Every row belongs to one group in each of 4 separate groupings. Each group adds its own fixed numbers to the row, and there is some noise. The rows also spread widely along 14 directions, which tell nothing about the answers.
Some rows, each with its group in each grouping after it:
[ 24  35  16   8   2 -18 -13  15 -11   5   3   4  17 -10  -9  -2  36 -18
 -12  12  25  30 -35   8 -13 -11  -1 -35 -13 -27  -8 -12   2   7 -25 -29
  40 -13  11   5  11  23 -31 -38 -13 -12]
j55 B Tevof voz
[ 28  18  31  18  -1  10  -8  -1 -19 -10 -12   1   9  11   7  -1 -24  13
 -20  -1  23  -8 -31 -16 -11  23   0 -45 -26 -13 -28   6 -17   1  14 -16
  -1 -32  15 -27   9 -13  -9  11  -8  -4]
j518 Q Nekip gegar
[ -8   3   2   1   1   3  16  -7  -8 -10   8  17  -3 -27 -10   4  46  -2
  -6   3   3  10  17 -22   6 -12 -19 -19 -11  -4   1  29  36  -2  -4  12
   8  26  -6 -20  15  -7  29  17 -15  -6]
j184 R Padig lomat
[ 10  13   1  16 -34  18 -30 -25  -1   8 -17 -40  10  -8   2  28   0 -13
  -1 -11  -5 -13 -31  10 -65  25  20 -16 -16  28  18   3 -36  -2  10  -2
 -24 -28   9  22 -24   1 -10  21 -22 -32]
j518 C Fonab voz
[ 10  -1  28  21  17  -2 -42  -1 -12  -2  -2  15   5  18  40  10 -50   1
 -15 -16  24 -17  -5  28   5  25 -21 -20  -6 -10  -9 -20 -23  21   2  -3
  -1 -22  13  25   5  10 -15 -29   1  -3]
j55 B Padig gegar
[-17   0   4   8 -10  41  -8   8  13  -9 -17 -20 -41 -54  19  19  -4  -8
  -7 -28  22  -9  16   4  -3  16   2   9 -17  33   9  -8 -25  13   2  -8
   9  18   2  20 -10  -8  -7  12 -48 -40]
j763 R Nekip Migo
[  0   8   2   4  17 -17   7  -1 -31  -7  37  12  10 -13  50  -8  20  -4
 -18 -13  11  17   8 -12   3 -20  -4 -20  -5  16   3  29 -10  24   7  -6
   9  -2  11 -10  17 -32  13   6  -3 -13]
j763 C Fonab guvaf
[  7  21   7 -15   5  11  -5  21  17   0 -41   4 -25 -20 -52   6  15   4
  -1   8  -1  -6 -14   0   9   8 -10  12 -10 -27 -19 -23  20 -25   2 -11
  12   2   7  -6   0  25 -19 -17   0  16]
j184 Q Tevof bod
[  5  16 -11  29 -11  28  11   0  22  23   0  -4  14   9 -23 -20  45 -10
   8   4 -26  17 -11 -26  -6 -18  10 -11  -2 -24  -2  -5  -1 -19 -11  -1
  19  35 -12   4 -14  10   9   7 -23 -26]
j55 B Fonab guvaf
[ 10 -13  34 -11   7   1 -11  -1  15 -25   3   3  13 -38  -9  26 -41   4
 -11  -4  40 -14   6  19  28  24 -29 -19 -10  -3 -18   3  27  10 -42  20
   8   3  -5   4   9   9 -15 -24 -27 -22]
j763 B Padig bod
[  3 -10  14 -32   5  -6  -1  18   7   0  14  -2  10 -10 -31  18  -7  -5
  13   9  12 -20  -8  12  17  17   5  17 -16  10 -10   0  10 -13 -26  -2
  -2 -11 -10 -42 -21  14 -18 -10 -22  13]
j518 R Nekip Migo
[-12  -3  -9   9  27  -1 -24   0 -23  12  18  23  -8   1  19   8  17 -14
   1  -2 -10   1  -6  16 -15  -4  10   1   5   0   4  -2   8  -2  12   2
  -9  14  -3  -2 -18   2   1   8   0  19]
j55 R Tevof lomat
[-18   1  -5  14  31   8   5 -16 -28 -16 -26  27 -27 -16  -6  -1   6  33
  -5  -9   0  12  -7  -4  -7   4  16 -23  14  -6 -19   6  10   1  30   9
 -14  -6  -4 -20   1  -7  10  21  14  13]
j763 C Fonab Migo
[-14  24  19  -5 -40  -5 -35  41 -17   0 -16   5  -3  10   4  16  -5 -35
  16  35  -2 -34  -7 -17   4   0 -16  20 -26 -22 -16 -28 -11   5 -22  -8
  16 -15  27 -11  27  -2  -6 -27 -27   4]
j763 B Nekip gegar
[-15  -7 -12   9  42  23 -21  -3   3   5 -27  37 -38 -11 -15   4  -5  16
  -3 -14 -18   2  -5  33   7  11  12   8  29 -16 -15 -21  21 -14  10  15
 -16  26  -7   9 -21  19 -12   4   6  31]
j184 C Padig bod
[  3  16   9  35   4  38 -31   1  -9   8 -27   8 -14 -10  -3   6 -20  -5
 -13   8   6  -8 -19   3 -23  14  18 -31   0 -29 -26 -29  -1  -7   2   6
  -4  13   2  28 -18   5 -13   2 -16 -15]
j763 R Tevof lomat
[ -4   3 -24  -6  14  18  13  -2   2  11 -14  12 -20 -24 -18 -36  11   4
 -21   9 -25  10  23 -24  20 -22  22  10  12 -15 -36  -8  33 -38   8  13
  -7  23   8  13 -36 -30   9  12  37 -13]
j763 R Fonab Migo
[ -5   0  16 -10 -15  -3 -29  -1  -8   0   1  -8  14  -3 -17  44  -6 -10
  15  15   3 -42 -13  17 -27  25  -6  -2 -23  10  20  -4   9  -3  -9  15
 -22 -12 -10 -16 -10  17  -2  -9 -31   6]
j184 Q Fonab bod
[  5   8  15 -15 -17  12 -28  19  17   5 -11 -11 -11 -40 -13  13 -13 -22
 -20  10  11 -30   9  13   6  14  -9  15 -18   1  -5 -22  12 -11 -22   3
   4  -5  14  29 -24   0 -23 -25 -15 -25]
j184 R Fonab gegar
[ 34  17  28 -14   4  -2  -1  11   7   8 -21 -14  19   0 -26   4 -24   0
 -19  10  15 -33  -4  -2   4  21   1  -2 -32  -5 -23 -17  14 -25   2  -6
 -14 -37   4   3 -30   9 -10 -26  16 -15]
j55 C Tevof guvaf
[-30   1 -27 -41  -9 -22  24   0 -16   7  -2  -2  -2 -20 -15  -7  25  -6
  16  29 -13  -3  22 -16  15 -25   7  47   0  17   4  -1  23 -10   0  -5
 -17  -8   3 -14 -11  -6  28 -24  20  13]
j184 B Tevof bod
[ 10   9 -12 -17 -43   2  10  -7  16  12 -27 -34  11  19 -22 -13 -15   3
  18  13 -16 -12 -13 -18  -9  13  13  28 -14   0  -8 -10 -33 -21   3 -21
 -15 -32  11 -12 -10   1   1  -6   7  -5]
j184 Q Nekip guvaf
[  8  14  14  -1 -13  11  -5  22  -6  15 -11  -1   9  -2  -8 -14 -29 -10
 -12  29  13 -32   0  -8  12   8  21   3 -24  -9 -25 -40  10 -15 -19  -9
  -8 -14   5   1 -36  -2 -12 -39  -5 -14]
j55 Q Nekip bod
[  4  18   6  -5 -14  16  -1  -1  10  12 -48 -25 -25  -5  16  -3  -3  -1
 -20 -16   0 -28  40  -4   0   6  -9  20 -30  24  15 -29 -12  -5  41  -4
 -22 -17  18  45 -19  -6  24 -15  11 -32]
j184 C Nekip guvaf
[  7   9 -11  18 -27  31  -6 -16  11   3  12 -26   3 -25  -6  14  28 -14
   9  -9  -9  14 -34 -12 -40   7  10 -11  -4   8   6  33 -28  -5  -6 -11
   7  17  -4  -9  -2  -5  -5  46 -39 -20]
j184 R Tevof gegar
[-27 -18 -30   4 -38  12  32 -52   7 -15  -7 -21   1 -38 -11 -16   9  16
  23  -7   2  44   0 -19 -11  -8  16 -11  19  17   5  24 -16  19 -11  -1
  -2  10 -15   3  11  -3  24  17  -9 -31]
j184 Q Tevof Migo
[-23 -21   6 -37 -13  -8 -19  -3  20 -27 -28   6 -24 -43 -30  20 -20   0
   2  -3  -5 -20  17  11  25  19 -32  28   4   6 -16   3  31  -7 -17  29
  -6  -5   9   0   8  -2  -3   7   7   4]
j184 C Fonab Migo
[ -6  -2 -10  -2   8 -17 -15 -13 -20   9  -3  -2 -10  29  42  -3   3  -2
   2 -17 -16  -3  10   3 -10  -4  -8  16  -6  19  13   1 -22   3  46  -8
 -22 -23  20   4  -2 -12  25   8  27  12]
j55 B Nekip lomat
[-27   4  -7 -11 -19 -22  14  12 -27 -16 -14  14 -14 -32  -3 -18   7   5
   3  23  27  13   4 -23  16 -12  11   9   2  -2 -18 -10  -5  22 -19 -24
  21 -36  18 -13  18  -5  -3 -44   2  -7]
j55 R Fonab gegar
[ -3 -14   4 -13 -15   4  14 -25  30 -20 -33 -22 -15 -13 -13   8   4  18
  17 -36  19  17  14   2  10  13 -20   2  -6  21  11   8 -27  13  17  -4
   6 -13  -1   1  24  23  13   7 -10 -20]
j518 R Nekip Migo
[  8  12  21  17  29   1  11  20 -12  17  49  11  33  25  19   2   2   7
   7   0  18 -10 -15  10  17   2  -1 -17 -16  -6  14  -4 -37  21 -11 -20
   8   6 -24 -34  -3  15  -1 -30 -46   6]
j184 B Fonab guvaf
[-31  -4 -16   5   0  13   5  -3  -5   2  -7   4 -19 -29  -3   7  27  -1
   8  -6  -9  -2  11  -4  -9  -5  17  17   2  25  14   0   7   2   2   4
  -7  11 -10  -1 -20   0  12   5 -18 -11]
j55 C Fonab guvaf
[  9  14   2  -4  -6  -6   1  -5 -22   6 -12 -27  18  10   0  13 -25  15
   9   9  12 -18 -25   0 -28  21  25   4 -16  14   3  -6 -38  -2  13 -25
 -23 -55   6 -15 -19   2  -4 -21  -3  -8]
j763 B Fonab guvaf
[ 13   1  26  -6  19 -33  22  -5 -18   2  53  23  54  14   2  -4  11   4
   6  14  37  13   1  11  21 -19 -14 -42 -15 -19  14   8   8  29 -22  -5
   8  -4 -29 -30  20  24  14 -50 -14   6]
j184 Q Tevof gegar
[-14 -21  -1  12   2   2 -23 -20 -41   3  19  19  26  19  35  -3 -78   6
   7  29   5 -27 -10  11  -4  20  39 -18  16  -3 -32 -11  -2   5 -13  24
 -49 -14  -7 -12 -30 -22   2  -2   1  10]
j763 R Nekip bod
[-18 -11 -21   2  -5  15 -35   7  26  10 -14  15 -27   5  -8   7  19 -23
  18 -17 -45  -1   5   5   2   2 -13  37  12 -12  -2  -5   4 -20  -4  12
  11  38  11   8   2   9  -8  22  -2  15]
j55 Q Padig guvaf
[ 35  12  37 -19  -6 -24 -23   0  -6 -23 -11  -7  15 -14 -11  29 -17  -1
 -15   3  36 -12 -21  13 -11  25 -21 -35 -30  -8 -14   8  19   0  -8   1
   5 -37  16 -15  19   6 -22 -12  -6  -5]
j763 Q Nekip bod

New rows, each followed by its group in each grouping:
[ 13  34   4  18 -11  24  19  20  -2   6   3   0   5  -6 -12 -18  38  -5
  -6   8 -11   8 -30 -50   1 -12   7 -13 -15 -14 -26  18 -14 -15  -6 -19
  22  11  11 -36  10 -21   1  25 -25  -9]
j518 C Fonab bod
[ -2  -2   1  -4 -39  -2  -2 -21   9 -13 -28 -27   0  -6   0  13   0   3
  14 -15  10  -2   0 -10 -20  16 -10   7 -14  19   7  12 -35   8   6 -15
  -2 -31  14   5  17   6  10   1  -4 -24]
j55 R Padig voz
[  9  -9  18 -16  -9  24 -12  -6  44 -11 -55 -10 -15 -18 -69  26  -5   5
   8  -7  -6 -27   3  -1   5  27 -23  13 -15 -14 -20  -5  32 -37   6  19
  -8   0  -8   1 -11  28   2  14   4  -4]
j55 R Tevof gegar
[ 16   9  22  38  -9  33  -4 -21  14  -1   0 -18  11 -13  23   4 -19   8
 -11 -22  33   7 -12  13  -8  17  -5 -50 -10   3   8  -9 -29  25  -6   0
   5  14 -13  27   1  12  -2  -4 -52 -46]
j184 B Nekip bod
[ -6 -19   1  -1   6   4  22 -24 -24   4  31  -3  26  18  31  -1 -16  10
   5  -3  -1 -19  15 -18   1   4  15  -8 -13  34   1  32  -8   0  20  11
 -41  -4 -14 -38 -19 -29  42  33  -6  -3]
j518 R Nekip guvaf
[ 15   8   2  36  23  33 -16   2 -12  32  20  14  19  36  14 -10 -24   1
   3  10  -7 -11 -30  16 -16  10  47 -25   3 -24 -19 -25 -29 -14  -1  -5
 -22  16 -21  -7 -47   3 -16   3 -24   6]
j763 R Nekip voz
[ 13   8   2   0   3  17 -22  -9  21   3 -43 -20 -34   0  14  -1 -19   8
 -17 -32  -6  -7   5  17  -1  17 -16  17  -6   8   1 -20 -32  -7  41 -13
 -11 -18  26  37  -6   2  -4   5  17  -9]
j184 B Nekip gegar
[ -5   6 -23  36  13  23   6 -17 -24  27   5  16  17  31   5 -26 -10  12
  13  12 -21  10 -15  -5 -17  -7  53 -16  17 -21 -16 -21 -22  -6   3   0
 -27   7 -17  -3 -36   1   9  -7   5   2]
j763 C Padig Migo
[-12  -3 -19 -13  -5 -32   9  -3 -28  -9  25  12  18  -4  23 -28 -24   8
   9  18   5  27 -16 -11  22 -12  17  10  23  -6 -28   9 -25  17 -31 -19
   9 -25  19 -23  14 -23 -12 -23  14   6]
j763 B Fonab guvaf
[ 23   3  11  -3  -4  -6 -32 -15  23  -5   6 -12  15  -5  -7  23  19 -19
  -1 -22  -9  12 -10  16 -15   3 -33 -21  -6  -9  10  17   5  -6  -4  19
  14  11   7  15  16   9  -6  18  -6 -18]
j763 B Fonab Migo
[ -2   7  20  36  24  29 -13  -2 -11  10 -26  24  -3  23  11  -6 -48  17
 -10   4  10 -23   7   6  15  13   0 -25  -2 -34 -25 -45  -5   2   9  12
 -17   8  -6  24 -14  10  11 -28  -2  -8]
j763 B Padig lomat
[ 17  -7  11 -11   1  15 -31  -5  16   9 -14 -13   4  -9 -24  26 -46   4
  -3   1   5 -35 -21  38 -14  45  12  10  -5   2 -12 -15  -6 -21 -15   1
 -29 -19  -5   8 -44  19 -34  -7  -9   1]
j184 R Padig voz
[ 10  10  11 -47  -6 -30 -15  24   4   1   9  -4   6  -7  -2  19  27 -32
  -6  -1  -7 -19  19   5  13  -7 -31  38 -30  19   8  10  12 -12  -8  -7
   7 -18  28  -6   5  -3  -4 -16  12   6]
j518 C Padig voz
[ 10 -12  22  -3  15 -16  15 -14 -13 -30  32  16  23 -23  -1  15   1  17
  -1  -7  30  10 -27   0   7  15  -6 -40  -4  11 -16  48  20  15 -21   7
   3 -10 -18 -61  18  -3  -3  22 -27  10]
j55 C Nekip bod
[  4 -24  -5 -26  13 -36 -30 -19   5  -8  22   8   8 -32  24  -1 -25 -17
 -16 -16  20  27  12  47  12  -1  -9   1  15  13   3  -2  19  19 -29   8
   9  -9  11  41  -9   9 -31 -34  25 -11]
j55 Q Tevof guvaf
[ -4  -2   5  -5  28   6  28  12   7  -8  -4  32  -6   4 -13 -30 -12  24
   3  -6   0  18  -2 -19  57  -7  -5   7  15 -23 -41   4  -9   1  -6 -12
  15  11  -3 -35  21   1   0  -2   7  21]
j518 C Tevof guvaf
[ -2 -15  -3 -13 -15   2 -49 -13   7  16  11  -8  15  -7   8  26 -17 -41
   1  12 -21 -35  23  23 -17   5  -2  10  -5   9   8 -13  34 -20 -12  48
 -32  17   5  44 -38  -6   6  -2   3 -19]
j763 R Fonab bod
[  3  -9 -14  18  19   7 -37 -26 -17   1  40   8   2 -25  49   2 -10 -21
 -18 -20  -4  31 -13  27 -26  -5  15 -31  17   6  -2  17  -2  12  -8  14
  -1  28   4  26 -15 -25 -20  28  -2 -13]
j763 Q Tevof Migo
[-25 -12 -10   5   6   6   0 -16 -13   0  -9  15 -11   4  13   5  10   3
  16  -8 -16  -1  17   2  -7  -5   9   1   7  12   7   3   6   4  20  20
 -23  12 -11  -8   0  -3  27  18  -5   7]
j763 C Nekip guvaf
[ 22  32  14  35   8  34   8   9  -8   4 -20   3 -10   0   4 -13  13  11
 -18  -7  13   8 -18 -22 -11   1  12 -40 -20 -23 -19 -10 -14  -5  21 -17
  10  12   4  -6   4  -6  -2   7 -21 -17]
j763 Q Nekip bod
[ 11  30  28   1  -6   3  -9  32  -9  -1 -34  18  -6   1 -36   6  24 -11
 -13  23  -1 -27   2 -29   8   4 -18 -11 -34 -32 -29 -15  40 -26  -3   3
  14  -9  14 -17   6   5   4 -15   5  -1]
j55 C Padig Migo
[ -6  10 -18  -5  26  11  15   7  -7  -1 -17  21 -35 -34  -8 -31  10  20
 -24   2  -2  18   0 -14  25 -10  14   8  16 -11 -32  -5  12 -16   9 -13
   5   6  17  -3 -12 -20  -6   1  21   8]
j184 R Fonab bod
[-26 -21  -5 -10 -43 -12 -17 -24   2 -29 -21  -7  -5 -26  -6  18 -19  -4
  23  -5   4   2  -3  -3  -8  19 -13  11   9  16  -6  17  -6  16 -28  11
   0 -23   9  -4  26   3   0   8  -6 -12]
j55 C Padig Migo
[-22 -13 -14  -2  28  21  -9  -6   1  -2 -20  26 -24  -9 -17  -5 -17  12
   6   0 -27   3  -3   7  19   1  10  18  29 -20 -38  -8  16 -21   5  14
 -15  29  -5  -6 -14  -6  -2  23  15  26]
j763 B Tevof voz
[-12   9   2  -4 -29 -15 -41  19 -31  -5 -35  13  -2  20 -27  24 -21  -5
  26  38  -9 -30 -44  -9 -27  35  16  17  -3 -26 -34 -11  -6 -16 -18 -14
  -4 -51  27 -42   9  14 -27 -10  -1  34]
j55 R Padig guvaf
[ 20 -14  -1 -42   2 -25 -25  -7  20   1  28  -6  17  -8   0  12  -9 -21
  -7 -11 -12  -5   6  33  11   6 -26  23  -5   8   3  17  13 -15 -21   7
  -5   0  13   5 -10  -5 -19   1  18  10]
j184 Q Padig voz
[-41 -17 -27   4 -42  -3 -24 -23 -14 -12 -50  15 -19 -12 -10 -17 -27   2
  12  26 -21   3   1 -22  -5   5  20  10  32 -17 -37 -17  14  -7 -15  19
 -10 -17  23  18   3 -11   3   1  26  -7]
j55 R Fonab guvaf
[ 26  18 -13  -4  -1  -5  17   4 -14  32  32  -5  38  38  10 -27  -1  -3
   4  22 -16  -8 -13 -21   2  -9  24  12 -10  -8 -13   4 -28 -24   2 -24
 -18 -16   8 -26 -23 -15   9 -12  13  10]
j184 R Padig bod
[ 22   9   6 -29  17 -36  -4   4  -4  13   6  -2  15   5  -3   0  32 -12
 -17  -1   0  -7  21   5   0 -11 -11   7 -24   9  13   1  27 -20  19  -3
  -5 -25  15   7 -20   4   8 -26  35  -5]
j55 R Fonab guvaf
[ 11  21   2  13  -5  34 -11   9  15   0 -40   2 -35 -31 -26  -5  15   2
 -19  -2   3   8 -17  -6  -6  11   8 -12  -4 -23 -26 -13   6 -18   1 -10
  16   7  13   7  -7   2 -21  14 -16 -12]
j184 R Nekip gegar
[ -4   9 -10   6  29  12  18   3   9  14 -13  18 -10  10 -14 -22   3  25
  13  -9   0  19 -11  15  22  -6  15  11  19 -18  -7 -29 -30   4  11 -22
   0   7 -16  -2  -5  34  -4 -32   0  21]
j184 C Tevof bod
[ 14  -7 -20   2  10  27  18 -17  15  17   0 -14  -1   2  10 -32 -30  16
  -8 -14 -12  10   0  -5   9   4  37  12  12   5 -26  -1 -27 -23  11  -9
 -21   4   0   5 -40 -22  -3  20  14 -16]
j763 R Nekip guvaf
[ 24  14  30 -11  -2  -3 -20   1 -10   0  25 -20  21  -7  13  37  -7 -17
 -14  -2  13 -37 -11   7 -25  22 -24 -12 -43  19  16  19  -5  -1  11  -3
 -16 -17   3 -14  -8  -9   2  10 -19  -5]
j184 Q Tevof lomat
[  3  11  21  -9   1   2 -27  31  19   9   0  -2 -10   2  12  10  -5 -22
  -5 -19   8 -19  11  17  22   3 -26  28 -20   6  12 -27 -34  13  -2 -14
  16  -9  17  20   6  14 -16 -37 -15  -8]
j518 C Fonab gegar
[  4 -12   2  -7   5   1  -4 -20  -5   0  12  -1  11 -10  29 -13 -47   7
 -24  -5  -3 -18  17   2  15  11  -2  -1   3  18 -15  10   0  -2   3  17
 -31 -11   6  15 -25 -33   9   9  21 -17]
j184 C Fonab guvaf
[  8  22   8 -17 -23 -13 -33  35   7  16  12   4  15   3  -9   5  12 -42
  -2  27 -23 -25  -6  -4   7  -5 -18  21 -17 -20 -10 -11  12 -18 -32   3
  14   0  22   0  -1  -4 -18 -18  -9   3]
j184 C Fonab guvaf
[ 13  23  18 -13   9 -25  -9   2 -10   6 -22 -13   5  10  -9  21  13   3
   2  -2  24  -4  -2  27 -14   8 -15  -5 -26  -1  27 -28 -17  12  24 -22
  -2 -43   4  12   6  41   1 -55   6   1]
j184 B Tevof Migo
[-30  10 -21  20  36  23  24  11 -24  14 -25  35 -37  -4  -3 -24  31  19
  -1   1 -13   3  17 -19  11 -18  31  15   7  -1 -10 -22  12  -8  29  -8
 -12  18  -7 -11 -22   0  25  -9  10  16]
j55 C Padig bod
[-19 -17   7  -3  -3 -19 -24 -14 -25  -6  21  16  11 -16  32  18  -4 -22
  -4   2  12 -11  23  15  -7  -2  -9  -6  -7  23  16  10  24  23 -14  21
 -13  -8   0  12  -2  -5  15 -15  -2 -10]
j55 C Padig gegar
[  1  17   4   6 -10 -35 -19  -1 -35  14   4  17  18  39  20  -5  48 -26
   7  16 -10   6   9  -9 -24 -26  -8 -26 -22 -15  18 -10  15   6  19   5
   3 -12  12  -5  17   7  26 -22  16   6]
j55 Q Nekip Migo
[-15 -10   3   6   7   5   9  -1  13  -6   8  28   1  -6 -18  -6  30   4
  10  -4  -7  10   7  -8  25 -13 -13 -11   6 -18 -11   9  16  -1 -13  13
  17  33 -18 -19  11   9  12   7 -14   1]
j55 R Fonab voz
[ -8  -6   6 -16  27   7 -41   4 -22  -7 -11  17 -29 -26  -9  33 -23   4
 -21   5 -14 -42 -11  19 -16  31   2  13  -5   9 -16   6  35 -25  18  16
 -35 -14  11 -20 -33 -21 -17  28  11  31]
j184 Q Fonab gegar
[-12  14  -2  -3  -6 -15  17  -9 -28  -3 -20  -4 -13  -3  34  -8  10  12
 -10  -8  19  -1  35 -16  -1  -8  -9   3 -24  22  21  -4 -20  24  34 -23
  -7 -30  20  11  18 -10  32 -31  14 -17]
j184 Q Padig guvaf
[-19   1   9 -17   5 -10  26   3 -28 -20  -4  19  -3 -19 -16  14  20  13
   8  13  11 -11  15 -25  11  -5  -7   5 -16   9  -7  25  24   3   2   4
  -9 -14  -7 -48  18  -9  31   1  -4  12]
j763 C Padig gegar
[ -9  11  11  18 -22  -2 -34   4 -28  -2 -21   3  -3  18  39  -6 -47  -3
  -8   6   8 -19  -6 -12  -8  16   1  -9 -10  -4 -17 -25 -40  19   6 -11
  -5 -35  34  16  13 -15  -4 -21   4 -11]
j518 Q Fonab guvaf
[ -8   2  11   4 -24   4 -21   6 -11  -5 -19  20  16  16 -35   4 -20  -3
  14  35 -16 -20 -26 -24  -1  16   3 -14  -1 -37 -41  -5  21 -17 -30  18
  -1  -7   6 -35   8  -1  -8   7  -9  14]
j518 Q Fonab guvaf
[ -7 -21  -3   3 -16   5 -15 -38   9  -9  -1 -11  14 -17 -11  20 -18   1
  17 -15   9  13 -13  24 -19  21   7 -14  11  16   6  11  -8  14 -25  16
 -11  -9 -12   7  -6  20  -8   6 -17 -17]
j518 C Padig Migo
[-15 -21 -24 -16  -9 -18  17 -45 -17  -3  19 -17  16 -25  10  -4   5   2
   7  -4   6  20   9   4 -21  -8  19   1   3  39  21  21   4  12   4   1
 -26 -18 -10   6 -21  -8  21  -1  19 -16]
j55 Q Tevof lomat
[ 17   1  17  -8 -12   4   8  -4  14   0   0 -14  23   3   0 -10 -46   8
  -3   2  17 -16  -2  -4  21  17 -10  -1 -14  -6 -17  -7 -26   3 -13 -12
  -5 -15  -1   0  -2   1  -4 -21  -4 -17]
j184 Q Tevof guvaf
[  9   1  -2  -3   5  14 -16 -10  -6 -10 -28   6 -14 -19 -16  -6 -44  22
 -25   8 -15 -14 -28  -8  -3  32  13  -5  10 -15 -51   9  13 -31   1   5
 -20 -20  20 -15 -23 -31 -23  34  23   9]
j184 Q Fonab guvaf
[ 22  10 -14  -7 -22 -14  29 -25  22  15  11 -32  36  13  -8 -26  29   3
  14 -15   0  42 -13  -2  -7 -18  11  -4  -2  10  18   7 -52   9  -6 -27
   8 -21  -2   9   2  18   3 -21   3 -28]
j518 C Fonab voz
[ 11 -12  -8 -25 -35 -31 -17 -38  13 -28 -16  -2  13 -19 -29   4  -7   0
   5   3  -9  29 -21   1  -6  10 -23  -9  20 -15 -26  39  20  -6 -29  18
   4 -28  22  -7  34  -1 -10  19  29   4]
j184 C Padig gegar
[ -3   3  -6  -2  18  21  19  -4   2  10 -22 -12 -19 -10  -5   2   0  19
  -1 -22  15  -5  12   6   0   8  17  16 -15  27  15 -18 -23   0  25 -23
 -16 -10  -4   6 -25  15   7 -23  -3  -8]
j518 Q Padig bod
